The rows of a group lie close to one hidden flat surface of 12 dimensions, which passes through zero. Surfaces can cross.
Known rows, each followed by its group:
[-11   5  18   2  27  15   9  27  -7 -16 -10   3   4  11   8   4  11 -10]  Nupe
[-17   7  32   9   0  26  -4  11  20 -24  -2   3  -2  -6 -24  10  16 -26]  vem
[ 40  40  41 -27  30 -25 -16  -6 -25  -5  -8  11 -34  15 -10  14  15   2]  Zapit
[  4   6 -10   4  -2  -2   5  -3  26  17  16  -9  25 -39 -23  21 -51  17]  Zapit
[-45  12  22   1 -22  -6  20  51  -4  12  39 -11  -8 -21   0 -18 -63 -11]  vem
[  1 -25 -31  11   4  -5   8 -19 -40 -15  22 -33  45  16  -9  16  12  -5]  Nupe
[ -6  17   1  -4  34  -8   4  12   2  -4  11  -1   3   0  -6 -15  19  -3]  Zapit
[ 15   7 -15  -1 -27  -3  -3 -34 -27   5 -14  10 -14  -4 -12   8  37  15]  Zapit
[-10  31 -32  22 -29 -30  12  16 -17  35   9 -13 -11  -4  21   8  12 -10]  Nupe
[ -1  30   1  14  10 -54 -29  -6   5  10  47   4  18 -26   4  52 -47  14]  Nupe
[ 10  -8  14 -10  -6   0  -2  -3   3  -5 -19  24 -45   8  15 -20  28  11]  vem
[ 25   9 -33  24   4 -13 -30  10  15  28  -7 -14  -1 -22  40   2  20   8]  vem
[  1   0   4  -5  -6   0   3  -1  14   1  -6   9 -19  -6   0 -18   3   2]  Nuz
[  0 -37  16  10 -29  10  11  11 -30  -9 -10  12 -12  28  22  10   2   1]  vem
[ -5 -18  -6   3  -5  -4   6   8  10  -1  -3   5   9  14  14  -5 -20 -11]  Nupe
[-39  -4   6  11   1  19   6   7  17 -17  30  -6   6 -14 -26   9  -7  15]  Zapit
[ -6 -14   2 -22   5 -16  34   8  12  18   5  32 -24 -24  -3   4   5 -18]  Nuz
[  3   3 -14  -3 -19   5   2 -29   9   2 -10 -16   2 -15 -20   4  -5   7]  Nuz
[  2   4  14 -10  21  -2  -9  -9  -1  -8   3   0 -26 -27  -7  15  26  23]  vem
[ -9 -36   8   9  14 -21  -2   8 -23 -20  37 -12   7  14  20 -34  16 -13]  Zapit
[ -5  14  32  -3   2   4 -38   8   6  20   8  35 -26  12  23 -21  -4  14]  Nupe
[-13   2  15   3   3 -12 -21 -26  -8  -5   8   6  -1  34   8   6  17 -14]  Nupe
[-22  -2  -8   8 -69 -11  20 -10 -24   7  -1 -43 -26  13   9 -12  -5 -21]  Nuz
[ 24 -11  18  20  12 -20  20  16 -63 -34  12 -13  14  36   3 -29   7  20]  Nuz
[  9 -28 -24 -16 -13  46  56  -3 -44 -28 -38  -9   8   9 -30  12  20  21]  Nupe
[ 19  -3 -20  -4  -7   3   8 -15 -13  24 -46 -39   4  13  25 -15   1 -17]  vem
[  3   4  26  17 -28  -2  -6  37 -20  13  -1  -5 -34 -15  25   8  -2  -2]  Zapit
[-16  60 -18  -7  -6 -24  25 -25  -3   6 -17  -4   2  -3 -24  65  -8  -3]  Nupe
[ -8 -20 -10 -17 -40   2 -17 -16  33   9   0  24 -22  16  11 -33 -45  17]  Nuz
[ -6  69   1   3  43  16 -27 -13  -4  28 -17   8  38  14  -7  54   3   3]  Nupe
[ -4  19   9 -37   1   3  28 -17 -16 -12  -8  14 -24  17 -26 -43 -15  42]  Nuz
[-57 -14  -2 -17 -42   5   0  -9  56  -5  35 -10 -24  16 -12  -5 -68   7]  Zapit
[-43 -41   0  -9  26  -8  17  26  42 -28  31  36 -19  14  17 -17  -9   6]  vem
[ -1   8  23   5 -27 -26 -34  14 -15  11  45  -8 -27 -16  12 -17 -35  25]  Nuz
[  0  -6   0  -7  15   0  -1 -27  -1 -22   3  -6  -3   5 -19 -13  34  -1]  Nuz
[ -7  18   3   3 -24  21 -27  -7  -1  -2  -3  11   5   9 -11  -1  -7  -1]  vem
[-13 -17  15 -26  16   4   8 -21  13  -6  -3  -5   9  17 -13 -30 -22 -10]  Nupe
[-11  20 -19  23  -3 -33  11  27  35  -5  -2  -4  -3 -11  24  26  -2 -31]  Nupe
[-25   2 -13 -15  14   8  -1 -11  15   0   9  -6   7 -12  -8  -2   0   1]  Nuz
[-13 -36  11  19 -43  34 -23  -7 -24 -18  -9  -5   6  20  14  42   1   2]  vem
[-39  14 -20  28  57  21 -26  50 -27  -9  36   4  42  14  32  -1  25  19]  Zapit
[  7  -6   4 -12  11 -11  -7 -18   0  -4  27   7  -3 -27 -18  -3  -3  25]  Nuz
[  6  -4  53 -38  48 -29  33  28   3  26   2  35  -5  13  11  14 -23 -71]  Nuz
[-47  -4 -52  -6  -3  14 -13 -17  36  12   9 -10   5 -23  14  55 -30  38]  vem
[-32  45 -55   0  12  27 -30  32  27  44 -15  18  18   2  40  -4 -29  23]  Zapit
[-14 -14  -8  14  -3  39  20  12  -7  15 -22 -14  38 -27   2  13 -21   0]  Zapit
[ -5  13  13 -12 -12 -11   8  -4 -17   5  -5 -24 -27   6   0  -5  12 -20]  Zapit
[-33  15 -25  10  10  47  33  34 -35   6 -35   4  40  43  18  41  -9   3]  Zapit
[ 15 -26  12   4 -20  -2  -6   1 -14 -12   6  19 -10  17   8 -16 -11  24]  Nuz
[ 24  -1  -7  47 -22  -2 -86 -16  -8  50  40   0  16  -5  33   4  21   9]  Nupe
[ -5   3  -4  26  34  22 -18  42  34 -17   2  49  24   4  15  44  12  14]  vem
[-13  34 -42  -4   4 -15   9  -6  49   4  23  31  24   0 -30  -7 -13  -1]  vem

New rows, each followed by its group:
[-35 -15  13  -5 -13  31  29  -6   3   5  -2 -21 -12 -53 -26 -35   6   3]  Zapit
[ 44  37  -5 -27  14 -18  -4 -28 -25  17 -36  18 -11   2  -5   0  24   7]  Zapit
[ 19   3 -31   1 -27 -12  -4  -8  55 -24 -19  20 -23 -39 -14  37   2  18]  Nupe
[ 16 -11  24  -9  -4  25  11  -3 -28  11 -11 -12  -5  -6 -14 -23  11   5]  Nupe
[-15   2   9 -17   6  -6  22   0  -5 -12  -8 -21   3  46   0  10 -19 -29]  Zapit
[-11 -11   6 -28  15  -4   0 -22   1  -3  28   3  -4 -21 -27 -11 -18  24]  Nuz
[ 25  47   4  46 -36  11 -54  27  16  21  -3  -5  21 -11  -1 -32   5 -43]  vem
[-12 -32 -11  13  12   9 -19 -20   7 -38  25  11  49  22 -17  36   5  -4]  vem
[ 12  12 -10  -7  19  11 -22 -20  19  -5 -16  16  25  24  -1   2 -14   7]  Nuz
[-30 -15  13  -7 -18  16 -37  13   7 -17  26  11 -25 -14   9  -3 -27  36]  Nupe
[ 27   6  64 -33  12   4 -33 -13  17   9 -17  31 -16  16 -11   5 -47  -8]  Nuz
[-10  16 -46  12  34   7 -26 -12 -11   8  26   0  56 -20  -1   9   6  28]  Zapit
[ 15 -18  21   4 -15 -19   5 -19 -17 -29   2   3 -10   0 -12  32   7   0]  Nupe
[  4  14 -10   0   5 -10   8   3   5   8  -4  10   0  17   7 -14  -3  -4]  Nuz
[  4 -11  11 -11   0  14  17 -20 -19 -15 -15   2   0  -1 -21   8   4  14]  Nuz
[  7  32  -7   9   3 -16  23   7 -29   8  11 -14  22 -10 -20  21  -1  -4]  vem
[ -3  14   2  -8  39 -20  43  23 -16 -13  12   3  -4   5  -5 -41  20   5]  Nuz
[ 10   5  22  36 -37  -8  -7  33 -21   3   6 -20 -21 -20  13  47   8  -8]  Zapit
[ -9  26  15 -11  -7  -4 -26  14  -2  24   1  31 -11  37  25   9 -31  -5]  Nuz
[ -5   3   3  -8  11 -11 -15  -5   7  -4  23 -14  13   8  -6  15 -35   2]  Zapit
[-66  37 -20 -17  44   5  -3  31  14  -7  22 -14   1   7  11 -26   4  -1]  Nupe
[ 20  -1  46  12  35   1 -14  22 -17  -7   6   2   0 -25  -4  34  31 -16]  Nuz
[-22  20  -5 -27  18  31 -18 -11 104  12 -38 -11  -3  -5 -12 -17 -26 -32]  Zapit
[ 26 -44  18   4 -36 -36  14 -23 -23  -1  29 -28 -15 -28 -13 -27  -7 -11]  Nupe
[ 11 -15  36 -17 -16   0 -17 -22   1  -1  -2 -32   3 -12 -15  29 -53  -9]  Zapit
[ 32  -6  44  17  -6 -14 -19  -7  -9 -15   0 -32  -9 -15  -6  -5  19 -22]  Nuz
[-16  14   7 -16 -23  14  30  29  27  11 -31   3 -46 -24  -1 -20 -12  -4]  Nupe
[-10 -25  29   6  -2  50  -2  20 -19   3 -16 -33   3  -5   4 -14   8 -15]  Nupe
[-25   3 -30   5   9  -6  11   2   5 -19  21  39  14  46  -1  -4  19  -1]  vem
[-29  20 -16  12   2  11   2  39 -23  -1  10   9 -10  26  29 -18  11  24]  Nuz
[-11  12  -3  18 -57   2  -8  -6   4  -6  12  21  -7  19 -18 -14  16 -24]  vem
[  6 -15 -16   7  -3 -14   4   0  60  -6  13  27   2 -33 -11  24 -16   9]  vem
[ 62 -35  -3   1  20 -20  -2   3  25 -19   4  40   3 -10  -5 -31  10  17]  Nupe
[-10  13 -17  19  -4  13  25  -5  17 -11   3  15  -6 -10 -29  15  52  12]  Zapit
[ 11  24  -3  16 -12 -26 -29 -54  -6  66   6 -18  24  32  11 -10  12 -44]  Nupe
[  8 -26  -6  27  -8  -2 -53 -18   1  -3  25 -16  31   0  17  46   3 -18]  Nuz
[  1  64  13  -7 -24 -18  10  41   1  41  18  17 -38 -42 -15 -34 -35  20]  vem
[ 27   1  -3  -7   0  -4  -2 -25  15   1 -13  21  -7 -15 -21  12  21   6]  Nuz
[ 14 -13  -8  -4 -35   1  44  -5   6  12 -28  28 -20 -10 -14 -20  -7   8]  Zapit
[ 50 -57  37  18 -15 -11 -34  -7 -28 -12   1   1  -8 -25  18 -12  15  -5]  Zapit
[ 19 -59   8 -11   4   1  -7 -18 -27  -2 -28 -14  29  20  33 -38 -13 -39]  Zapit
[ 23  -4  16 -23  25  -1  13 -20 -25   1 -13  -7  23  -7 -21  -1 -19   0]  Zapit
[-26  30  -6  15   1  11  10  44 -10 -13   7  42 -22  46  15  18  25  26]  Zapit
[ 22 -11  28   4  19 -13 -43 -23   9 -15   4  -6   8  25   7  -6  17 -41]  Nuz
[-18 -26 -24 -16 -25  30  13   6 -15  -9  -1  -3   2   0  -7  -3 -28  33]  Nupe
[ 31  -6   9  14 -11 -13  16   5   0   2 -15 -12  10  -5  -3  31 -11 -16]  Zapit
[ -8   4 -45   8  -8  25  21   3  41  15 -21  21  35  -2  -5   9 -31  12]  Zapit
[ -4 -10  -5   8   2 -10 -13  10 -20 -12  24  14 -26  26  22 -43  52   6]  Nupe
[-11  21   4 -10  14  -6 -12  11   9  14  14  18 -18 -10   5  -8   1  10]  Nuz
[-11  36  40   3  27  17 -19  15   1  13  -9 -13 -16 -11   2  -7  38 -21]  Nupe
[ 15  13 -40  10  -8  15 -35  -7  21  30  -2  21  -2  -6  10 -22  22  25]  Nupe
